The rows are grouped in 4 ways, from coarse to fine. Each group lies inside one group of the grouping before and may be the whole of it. The rows also spread widely along 14 directions, which tell nothing about the answers.
(in the rows, 128 means zero)
Some rows, each with its group in each grouping after it:
[ 75 144  95  83 109 156 123 102  97 117 127 126 105 147 109 111 135 120
 118 139 135 128 137 174 120  98 168 173  83 123 116 156 164 154 133 131
 170 161 179  95 132 106] | z870 nuv Suk Zot
[139  98 121 145 147 145 100 131 126 140 133  92 126 119 157 142 114 139
 109  88 119 116 153 108 107 108 132  88 185 129 122 137 145 112  91  94
 118 130 116 141 129 128] | z870 nuv Suk norez
[153 100 138 144 165 159 129 126 122  99 128  86 102 140 179  90 111 172
 100 105 114 129 144 143 127  84 146 100 174 169 133 143 122 104  95 139
 125 173 139 130 116 178] | z847 sadek metet gev
[123  94 116 107 104 129 133 117 172  91  94 129 155 119 161 140 174 153
  81  69 134  99 211  57 117  86  99  78 189 134 141 192 157  85  68 150
  94 120  93  98 124 135] | z847 fos kopez velen
[134  99 123 102 100 150  74 155 105 143 157 123 122 129 119 158  79 119
 144 104 135 146 100 144 164 144 141 134 143 121 110 134 116 135  98  82
 132 136 126 142 156 119] | z526 daboz Rafov Funop
[159 144  85 110 107 129 116  95 145 116 152 156 145 119 105 168 110 149
 110 157 121 133 107 116 156 171  88 134 120 114 100 187 105 103 135 161
 113 110  84 174 169 131] | z526 daboz meleg popi
[130 155 106  90 123 144 131 114 145 110 116 126 117 126 110  92 100 122
 137 143 135 136 118 151 138 146 147 171  94 130 125 160 101 155 146 163
 126 140 149 127 128 170] | z870 ras Sak pigu
[125 146 100  79 128 160 104 115 144 134  83 103 124 104  58 157 119 104
 130 130 112 112 120 112 117 164 138 146  93  88 106 153 163 171 189 163
 113 146 142  99 127 134] | z526 Dugo silan lofi
[159 135 133 141 158 133 130 113 183 130  74 100 107  79  86 131 163 145
 137 160  85 114  90  78 140 195  94 157 122  78 143 136 126 136 188 181
  41 131 102 104  93 209] | z526 Tamim kigim gabu
[114 150  96 172 141 130 176 149 123 101 152 122  78 128 155  73 129 180
 103 159  92  98 142 164 141 104 146 130  95 138 120  95 134 107 145 145
 145 123 125 156 175 112] | z847 zerol tizar seko
[168 140 129 137 132 137 118 148 146 119 104 117 124  99 125 137 118 149
 128 135  98 114 124 100 116 143  96  93 121 101 114 129  94 134 119  94
 105 121 126 138 152 140] | z847 fos tofet guva
[164 126 133 144 122 138 134 120 129 129  70  94 125 106 128 108 118 120
 142 123  87 127 133 119 108 120 114 116 124 115 114 124 100 137 108 107
 105 149 119 115 134 123] | z870 nog duti zilad
[155 111 132 139 110 139 175  48 101 113  97 118 139 125 155  99 137 144
 137 125 134 142 147 119 122 100  85 121 159 131  93 169 131  98  88 104
 111 188 124 128 155 141] | z870 tes famad moku
[151 150  84 143 121 137 105 108 111 103  85 133 115 145 137 120 142 144
  91 147  67 125 122 119 103 122  83 113  79 121 145 157 121 130 103 153
 120 145 135 123 135 129] | z526 daboz Rafov gaku
[ 82 144 111 110 101 125 141 164 140  89 142 157 118 121 147 102 157 169
 116 139 140 112 153 119 154 127 118 151 117 106 153 156 120 132 113 124
 114 108 145 108 145 149] | z870 tes Tem Lom
[120 161  91 166 140 105 124 145 108 127 154 142 103 132 160  83 132 152
 119 156 116 119 115 130 128 139 112 150  98 121 166 101 113 133 126 123
 129  95 151 146 144 158] | z870 nuv Tukis Vuv
[156 149 134 100 137 173 112 116 137 114  93 100 124 114  96 155  96 147
 127 142 109 134 115 129 109 143 112 113 107  99  69 174 108 153 139 112
 123 175 148 128 138 134] | z870 ras lutik Netap
[118 139 127 108 120 138 155 158 152 100 130 129 126 104 138 107 119 158
 131 129 135 116 149 122 133 131 131 124 131 111 124 145 103 134 123 112
 119 114 141 125 154 146] | z870 tes famad vom
[168 114 107 140 162 145 110   4 101 183 126 104 137 105  95 176 138 118
 131 148 126 134 102  97  89 160  86 124 158  96  99 153 167 114 156 113
 120 151 121 138 128 142] | z847 sadek metet losi
[166 119 164 112 128 160 101 164  99 134 127  99 120 118 128 119  52 126
 182 102 148 159  83 137 163 155 124 132 143 115  80 106  85 167 114  52
 111 186 165 149 155 172] | z870 tes Tifeg Tuke
[155 155 126 116 131 127 138 103 162 127  93 115 135  84  75 146 135 129
 137 158 100 116 120  97 106 173  98 123 113  86 115 139 118 136 170 138
 110 109 122 122 135 139] | z526 Dugo nimet mepun
[161 122 151 122 135 144  84  93  98 158 106  82 119 138  66 188  94 105
 133 128 103 162  84 160 118 133 148 133 127 135  52 127 136 118 137  97
 165 184 137 135 119  97] | z847 fos tofet duvi
[151 142 134 182 152 113  99 162 131 144  90  99 115 104 100 150 137 133
 119 134  58 116 103  79 112 166  91 104 112  94 127  71 124 126 140 117
 106 115 121 129 117 128] | z526 daboz mem Daz
[162 107 104 142 121 141 158  63 133 166  99  96 107  84 125  81 118  98
 171 157  96 119 123 163  96 117 152 153 127 100 134 131 108 146 132  94
 106 121 104 124 154 110] | z870 nog zefar Lizur
[149  91  71 128 126 138  95 113 135 141 152 117 127 120 154 135 102 122
 107  93 127 105 148 115 131 131 140 117 170 137 153 168 155 115 113 155
 107  97  77 157 155 135] | z526 Dugo zan fekom
[156 121 148 107 131 142  92 193 144 106  71  94 121 129 124 101  92 108
 140  74 112 134 119  96 150 146 133 129 132 139 148 106 108 167 114 156
  86 161 145 102 105 195] | z526 Tamim kigim rugin
[156 134 141 108 114 144 149 158 134 117 121 111 126 104 127  95  78 124
 162 111 134 120 144 128 135 125 136 108 130 120  90  92 100 152 123  81
 134 139 146 141 181 121] | z847 fos kopez gifo
[204 151 135 168 142 109 112 117 137 136  72 106 153 101 115 145 115 127
 136 127  89 135 113  59 101 166  46  86 139 102 104 112  86 122 114 104
  84 132 111 152 133 157] | z870 nuv Tukis Tereb
[131 106 101 176 137 116  65 145 107 171 132 105 101 116 132 146 132 116
 114 124  76 116 112 125 104 136 131 122 135 112 173 110 146 130 108  94
 126  84 111 131 129 105] | z526 Dugo zan Nevu
[144  99 122 155  98 104  94 132 113 163 109 108 132 124 137 127  99  86
 143  87 114 138 138 119 112 115 134 125 152 131 137 109 117 125  69  87
 128 108 100 135 141  90] | z870 ras lutik kodek
[145  98 115 134 150 173  95 128 110 148 145  92  83 113 141 117  92 143
 138 136 101 125 102 174 124 115 170 130 135 115 128 135 121 152 122  82
 127 143 137 132 145 132] | z847 sadek metet gev
[124 127 131 122 144 126 174 111 142 128 128  96 119 115 116  98 125 127
 129 109 144 113 157 124 129 120 160 135 153 147 101  94 162 105 161 157
 143 137 130 132 134 136] | z847 fos kopez velen
[135 135  96  93 107 141 154 140 158 120 179 145 128  93 140  99  76 143
 157 133 176 113 136 131 165 163 137 153 139 106 115 152  98 144 143 124
 103  94 107 169 195 154] | z870 ras lutik kodek
[154 128 136 150 135 119 126  69 108 139 114 115 120 131 114 140 148 139
 126 148 119 148 100 122 133 139  96 144 137 127 104 134 135  94 128 123
 122 161 125 131 118 153] | z847 fos tofet duvi
[ 93 140  94 124 122 114 103 148 117 160 157 137 129 105 139 110 129 106
 137 125 140 107 149 113  86 130 137 128 119  95 181  95 125 169 109  64
 153  57 173 117 146 112] | z870 nuv Suk Zot
[ 94 114 134 124 118 131 108 177 132 124 136 130 129 112 148 134 150 151
 118  90 141 107 167  81 126 116 110  95 151 102 153 115 140 133  87  71
 118 107 157  94 136 137] | z847 zerol tizar seko
[126 155  92 130 124 135 117 136 128 113 111 117 107 125 107 129 122 138
  97 152  75 111 130 149 106 121 137 122  83 124 125 143 133 138 141 149
 150 120 132 132 150  98] | z526 Dugo silan lofi
[ 96 141  78 121 132 151 135  92 111 116 149 139 115 130 123 160 165 172
  83 141 133  96 149 109 131 127 105 126 112 109  94 161 203  98 158 149
 140 144 130 131 157 110] | z847 fos tofet duvi
[ 91 135 113  85  84 123 106 128 106 131 159 150 111 141 112 112 101 106
 148 148 148 157 108 200 145 119 180 190  91 133 137 153  93 159 107  98
 175 113 164 122 146 109] | z870 tes Tifeg Tuke
[118 139 115 132 104 106 148 146 136 108 109 138 136 122 133 113 149 133
 113 102 128 106 170  78 132 119 101 114 125 126 123 102 149 111 115 136
 126 117 123 124 154 114] | z847 fos kopez velen
[ 89 157 125 118 120 109 100 136 147 134 129 135 118 113  55 191 169 145
 115 165 114 134  97 113 151 174 114 179 102  85 106 148 141 113 170 146
 120 112 121 110 104 129] | z870 nuv Tukis Tereb
[142 123 117  95 108 101  90 114 155 146 125 127 148 128  96 138  98  81
 139 114 149 156 112 122 141 154 149 176 145 148 144 152  92 127 120 169
 120 103 102 132 104 160] | z870 nog zefar Lizur
[139  77 132 175  98 107  99 171 116 148 133 113 120 119 161 122 111 117
 136  85  97 126 140 117 144 110 132 107 174 135 152  91 115 102  56  76
 114  99  85 137 148  98] | z526 daboz mem Daz
[127 131 107 111  64  78  63 131 127 119 131 183 161 153 122 181 146 118
  99 113 139 153 129  87 150 135  79 137 126 138 152 176  97  97  55 128
 132  88 102 128 130 123] | z847 fos tofet duvi
[132 149 110 108 144 120  84 124 102 153 165 115 141 134  97 148  84  97
 121 117 144 135 118 131 102 154 142 123 124 142 125 106 139 146 145 121
 187 105 165 151 141 125] | z526 Dugo zan fekom
[118 124  93 131 131 123  82 133 105 144 134 111 122 152 139 122 101 102
 103  97 121 132 134 138 111 113 162 140 126 164 148 123 136 130 104 155
 159 117 133 134 117 119] | z870 nog duti zilad
[142 124 100 100 129 164 141 144 148 120 119  98 109 105 139  80  75 116
 150 112 126 109 148 156 125 117 179 132 130 118 116 130 114 166 136 122
 116 132 132 138 162 134] | z870 nuv Suk norez
[156 126 125 109 105  91 122  75 139 104 131 147 166 154 130 140 121 121
  99 111 151 161 148 109 135 113 104 127 168 183 129 175  94  76  78 179
 146 127 103 143 118 156] | z847 sadek metet losi

New rows. What belongs after each?
[ 88 116 117 134 118 117 101 146 122 144 122 127 106 123 126 130 170 128
 122 117 125 114 135 109 133 126 135 154 123 106 165 109 162 129 121 110
 122 107 144  85 112 131] | z847 fos tofet duvi
[106 117 112  98  96 141  98 115  94 127  73 118 126 144 135 105 130  90
 132  91 124 136 152 133  97  88 142 137 103 124 148 146 137 172  79  97
 144 158 181  75 121 114] | z870 tes Tifeg Tuke
[108 146 101 111 154 133  84 112 119 152 146 113 122 129 118 136 120 113
 107 137 123 127 126 144  74 125 158 131 118 125 156 137 128 155 126 111
 171  97 178 121 107 129] | z870 nuv Suk Zot
[151 128  86 129 144 120 125  28 119 184 146 123 128 105 118 102 123  91
 157 162 151 137  97 131 105 166 127 184 136 109 159 140 124 141 155 138
 112 103 126 140 126 175] | z870 nog zefar Lizur
[140 106 147 135 120 117 146  58  94 111 126 110 117 170 154  88 132 131
 117 115 141 166 133 163 147  79 142 158 168 194 114 147 138  73  81 155
 154 190 129 128 109 158] | z847 fos kopez gifo
[ 92 141  78 107  68  93  93 138  82 135 175 180 150 158 137 126 111  97
 126 105 173 140 137 115 152 129 111 165 105 142 144 121 135 129  85 120
 163 100 137 144 168 103] | z870 nog zefar Lizur
[119 146 114 103 140 154 131 121 127 104 150 128 118 113 147 100 131 165
 114 150 135 115 141 138 109 124 120 116 125 116 156 166 117 151 123 107
 136 120 177 117 145 171] | z526 Dugo silan lofi
[143 105 117 167 124 113 129 144 128 128  89  97 118 128 147 108 117 117
 120  85  98 120 149 108 133 109 136 120 148 149 121 102 139 106 106 147
 109 139  93 137 131 118] | z870 tes Tifeg Tuke
[125 140 128 120 120 137 114 165 111 137 130 117 109 117 125  92  95 116
 160 132 126 134 107 150 133 135 146 156 100 114 133  93  96 168 126  88
 135 133 166 120 145 138] | z870 nog zefar Lizur
[119 140  97 115  84 110 167  95 120 113 177 174 138 117 158  96 137 148
 133 150 161 117 162 128 136 116  99 130 126 121 132 144 114 111  95  93
 150  89 129 152 200 110] | z847 fos kopez gifo
[122 127 138 102  97 122 117 123 152 103 132 146 127 114 125 130 152 148
 121 153 117 139 130 139 131 124 117 138 128 117 159 183  85 130  88 110
 121 103 134 103 126 147] | z526 Tamim kigim gabu
[ 82 169  88  94  84 112 145 128 116  84 129 183 153 136 146 108 161 149
 105 131 156 117 172  89 121 121  77 132  89 109 150 163 128 136  95 127
 143 107 169 108 162 132] | z870 tes famad vom
[146 122 125 132 142 133  69 170 127 134 134 114 122 130 149 123  96 131
 125 103 126 137 106 107 137 144 123 131 144 132 155 126  99 141 101 119
 103 127 136 135 113 182] | z870 nog zefar Lizur
[104 148 136 106 142 142 153 141 113  92 161 120 119 144 157  77 113 161
 115 126 159 134 147 154 133 101 145 136 132 162 125 126 119 124 119 132
 165 157 184 125 132 168] | z870 nog zefar Lizur
[170 159 107  88 124 103  52  83 114 143 181 167 169 154 106 182  79 111
 111 131 176 175  82 102 132 183  84 137 137 152 120 172  84 123 105 137
 156 104 141 190 133 181] | z847 fos kopez velen
[156 152 111 146 145 116 141 120 142 130 174 141 129  94 134 128 113 162
 123 166 120 116 126 118 111 151 101 101 133 111 131 121  84 120 135  99
 141  73 125 171 173 132] | z847 sadek metet losi
[126 127 157  94 130 134 126 120 140 141 104  95 117 112  87 112 115  99
 158 124 133 139 126 145 117 127 172 152 129 121 117 107 118 153 142 110
 146 138 166  94 112 138] | z847 fos kopez gifo
[132 109 136 160 158 153  93 120 115 130  97  78  94 142 113 169 143 159
  84 117  71 130 117 134 120 104 137 109 139 132  93 143 165  96 121 134
 127 182 119 116  97 120] | z847 zerol tizar seko
[118 173 124 143 136 105  97 169 119 121  81 115 146 129  93 162 143 123
  97 107  96 118 147  64  92 139  82  92  98 113 107  89 147 130 131 127
 148 128 161 114 117 106] | z870 nuv Tukis Tereb
[131 105 109 160 134 124 128  64  78 166 132 115 115 132 157  91 141 112
 141 112 144 133 131 118 116 114 115 141 150 125 152 100 161 124 102  95
 125 143 148 121 135 153] | z847 zerol tizar seko
[156 118 117 110 161 145  89 113 145 160  95  79 135 117 104 133  80  85
 140  86 144 132 123  95 109 161 152 137 154 128 120 123 140 155 153 164
 106 141 131 128  99 174] | z870 ras lutik Netap
[121 114 121 132 116 123 129  60 114 141 142 131 119 124 118 148 152 142
 128 156 134 148 109 143 141 134 118 166 145 119 113 177 132  98 119 118
 123 140 113 133 126 137] | z870 tes Tifeg Tuke
[131 131 102 138 125 128 114 139 125 122 103 118 126 130 113 137 126 126
 108 107 101 116 132  89 141 146 110 125 119 123 113 112 158 116 138 170
 113 142 109 130 133 130] | z526 daboz mem Daz
[123 126 102 114 107 155  89 172 122 118 153 139  97 118 128 140 110 152
 125 145  97 118 102 152 152 145 132 137  98  99 137 155 112 159 114  96
 116 114 126 136 170 120] | z526 Tamim kigim rugin
[139 126 100 101 133 160 112 114 146 111  82 110 118 119 126 122 119 130
 120 115 116 119 128 114 129 137 130 140 118 113 125 178 130 153 137 165
  87 159 128 113 121 171] | z870 tes Tifeg Tuke
[134 115 109 157 173 160 124 105 115 160 144  87  98  98 135 124 127 152
 136 133 121 109 111 122 125 148 130 136 157  95 115 120 169 126 163 107
  96 143 129 140 133 162] | z870 nuv Tukis Tereb
[156 165 123 148 164 113 120 109  98 147 109  92 115 145  99 100  88  98
 141 133 119 151  89 138 121 154 140 161 104 150 103  70 126 138 168 160
 149 159 163 149 111 164] | z870 nuv Tukis Vuv
[152 148 121 132 147 124 149  74 134 128 141 118 131 116 123 113 125 143
 123 164 128 138 118 135 110 139 111 138 135 135 118 149 101 107 140 142
 134 130 129 149 130 160] | z870 nog zefar Lizur
[127 107 159 151 124 108 131 133 141 159 109 100 111  96 100 136 152 120
 155 128 116 128 117 114 138 141 136 149 152 102 125  86 134 111 135  88
 110 116 116 101 114 126] | z847 fos tofet duvi
[157 121 117 131 132 139 136 102 149 126  91 103 123 109 119 125 118 134
 127 132 101 128 124 123 120 135 130 133 139 117 113 164 114 118 129 144
  98 140 100 132 129 145] | z870 tes famad vom
[168 124  71 131 121 153  52 139  86 129  60 112 127 158 155 122  92  90
 106  63  93 114 140  87  94 106 107  90  96 135 140 126 150 169  78 131
 118 164 145 125 144 124] | z847 fos tofet guva
[135 125 156 123 161 108 130  74 135 151 161 100 140 123 117 127 122 125
 127 137 162 161 113 136 118 146 145 155 185 163 134 135 104  94 131 144
 149 116 139 135  82 188] | z870 nog duti zilad
[154 141 130 143 165 139  95 140 129 122  93  93 120 128 143 112 117 137
 114 114 102 131 122 108  99 129 115 108 137 129 145 129 109 141 112 127
 111 144 160 119  97 184] | z870 nuv Tukis Tereb
[174 132  67 127 119 142 108 106 129 154  91 113 118 103  99 120  90  83
 146 131  84 108 109 121 112 163 128 137  87  99 127 121 132 175 155 149
 100 116 100 149 172 111] | z526 Tamim kigim rugin
[126 138 141 123 142 111 139 148 163 118  96  84 127 127 101 117 105 113
 112 101 116 129 154 128 113 120 171 132 140 162 110 111 126 112 140 183
 149 126 121 126 102 126] | z870 ras lutik kodek
[139 153 106 112 152 169 112 113 120 122  85  93 115 125  99 137 116 131
 116 129 101 118 118 117 107 138 123 128  98 104  88 139 153 156 162 143
 120 181 157 119 123 140] | z870 nuv Suk Zot
[148 136 127 144 135 120 144 138 150 133 101  91 113  97  85 129 118 120
 132 139  87 114 125 128 126 151 138 129 122 118 105 101 133 120 169 147
 124 118 101 134 142 111] | z526 Dugo zan Nevu
[185 106 142 138 126 134 147 123 120 125 102  85 110 127 131  68  66 100
 168 103 119 148 106 153 166 133 154 153 147 165 105  90 109 132 129 154
 105 179 109 152 145 169] | z526 Tamim kigim gabu
[ 88 135 141 121 119 122  96 165 139 132 105 116 113 108  76 165 168 130
 115 134  88 118 128 113 115 139 130 134 101  92 137 117 149 143 138 111
 136 113 150  79 107 101] | z526 Tamim kigim gabu
[121 141 128 136 151 165  44 195 122 105 132 118 112 138 127 196 123 193
  76 114  95 124 101  88 141 155  85  98 120 105 105 170 133 125 110 110
 107 162 142 135 108 158] | z870 ras Sak pigu
[156 129 118 146  81  84 147  87 115 137  83 131 139 130 118 101 130  82
 146 123 111 142 145 127 116 107 116 138 114 144 124 101 109 110  92 118
 146 120 111 126 153  89] | z847 fos tofet duvi
[126 130 107 102 117 169 129 127 136 114 134 127 109 108 135 104 108 151
 143 138 135 119 125 145 147 141 134 149 114 102 119 171 115 153 128 110
 103 144 137 128 154 157] | z870 ras Sak pigu
[146 137 137 125 146 130 119 121 136 125 106  98 139 117 127 131 118 131
 116 122 111 129 152 124  78 107 128  87 146 130 122 139 103 129 103  94
 148 121 157 120 120 127] | z870 nuv Tukis Vuv
[167 134  94 162 141 139 127  87 121 154 113 110 104  96 125 125 128 134
 129 169  74 105 118 140  78 129 116 105 101  93 122 127 118 137 133  83
 129 107 123 147 167  97] | z847 fos tofet guva
[137 126  97 145 127 157  90 156 148  92  97 119  89 130 147 142 145 182
  83 145  57 114 114 131 142 116 117 129 110 109 134 195 114 120 103 150
  77 146  92 125 118 143] | z870 nuv Suk Zot
[130 128 133  80 113 164  51 106  96 109 132 137 125 166 116 178 109 153
 108 134 136 181  75 153 152 136 114 161 123 129 106 231 102 132  84 116
 128 191 156 120 104 179] | z870 tes famad vom
[112 121 117  91 133 149 126 148 120 153 184 103 129 111 116 123  63 106
 146 103 167 121 146 160 120 125 190 127 150 139  97 101 136 146 144  91
 178 114 153 151 167  99] | z870 nog zefar Lizur
[138 114  84 152 140 131 137  72 133 164 141 115 113  95 140 111 139 128
 131 156 112 107 129 133 100 133 130 144 139 104 152 143 134 122 137 121
 109  94 100 139 145 129] | z870 nog zefar Lizur
[144 123 128 162 199 171 111 181 116 149 150  69 103 103 148 128  74 161
 123  99 114 103 116 111 112 151 146  86 160 116 101  78 152 140 161  94
 122 143 152 164 143 155] | z870 tes famad vom
[153  73 115 126 147 178 136  88 156 135 133  90 101  93 171 115 128 162
 125 124 118 104 151 152 113  97 161 105 191 117 138 190 131 113 104  94
  93 129 102 122 139 151] | z847 fos tofet duvi
[149 108 152 154 171 152 147 130 125 121 152  79 108 113 152 112 109 167
 114 117 114 120 138 140 122 114 138  90 179 151 107 112 140 102 126 111
 135 153 134 149 139 151] | z526 Tamim kigim gabu
[114 131 125 111 111 129 122 168 165 126 114 113 105 100  88 148 126 129
 124 141  91 111 138 154 122 120 174 129 105 109 113 128 114 134 140 110
 146  94 120 111 143  76] | z847 fos tofet duvi
[165 152 153  96 115 124 138 105 115 106 133 132 146 126 114 107  98 129
 154 141 159 162 107 129 149 159  89 140 135 137 108 142  84 133 121 114
 134 157 159 140 150 188] | z526 Dugo zan Nevu
[115 114 145 126 153 153  96 119 104 123 140  99 132 144 135 171 134 162
  84  91 135 131 155 109 104  97 117  75 172 142 100 145 164  99  94  95
 159 167 164 117 114 132] | z847 zerol tizar seko
[173 110 121 174 159 135 118  87  98 166 140  91  94 122 139  88  93 118
 153 146 100 144  75 158 132 151 141 154 142 132 137  92 116 126 136 120
 115 142 123 159 130 170] | z526 daboz mem Daz
[147 112 153 129 117 113  94 120 122 143 132 113 138 127 100 174 116 122
 123 124 108 157 109 132 125 136 118 113 158 137 110 133 100  94  91  94
 150 124 118 135 120 111] | z526 daboz Rafov Funop
[114 122 115 162 139 126 103 120 110 148 146 122 111 118 127 154 151 157
 114 143 112 123 108 111 133 152 107 140 143  99 127 135 152 111 130 102
 112 124 121 137 128 133] | z870 tes Tem Lom
[130 124 119 106 115 136 188 148 172 108 131 121 130  86 128 104 118 145
 143 110 154  91 175 104 156 133 139 118 152 116  95 111 140 114 156 133
 110 114 105 134 179 128] | z847 fos tofet duvi
[112 111 109 131 158 144 149 136 162 123 152 110 111 101 154 108 142 170
 108 110 147  91 163  96 141 131 139 117 171 119 145 131 158 110 146 152
  95 110 119 125 133 180] | z847 zerol tizar seko
[134 110 124 140 120 134 171  92 121 129  97 112 107 110 124  84 148 128
 158 126 129 122 129 110 160 131 118 168 134 107 121 102 157 123 151 145
  87 168 117 102 139 159] | z847 sadek metet losi
[146 145 103 162 136 121 160 157 149 102  93 114 139 103 139 132 129 155
  98 103  96  86 176  61 114 130  84  68 132 118  92 106 144 104 136 145
 109 123  99 155 169 103] | z870 tes Tifeg Tuke
[117 124 128 106 101 146 106 120 119 134 128 135 139 110  93 187 143 148
 137 126 143 132 110  84 170 169  80 151 137  81  79 162 150 116 135 108
  90 158 107 118 140 135] | z870 nog duti zilad
[143 142  95 127 136 126 126  61 117 135 140 136 134 129 137 118 119 132
 116 153 135 138 117 132 102 138 112 142 128 130 138 173 111 125 121 138
 136 119 138 149 139 157] | z870 tes famad moku
[105 120 143 107 153 148 116 109 141 151 138  98 120 101  96 153 144 141
 133 132 148 130 114 116 134 159 142 161 159 103 119 144 148 126 163 129
 113 136 140 100  92 172] | z870 nog duti zilad
[145 125 108 133 160 162 142  90 108 153 115  80 120 110 114 120 102 118
 138 113 128 114 127 119 117 143 138 133 139 122  81 106 172 131 174 143
 122 170 128 142 140 135] | z870 nog duti zilad
[ 97 119 112 140 144 146  72 181  93 127 152 116  97 150 130 153 122 157
  98  99 122 121 112 112 162 133 133 138 124 129 122 104 177 124 135 137
 133 156 145 124 124 140] | z847 sadek metet gev
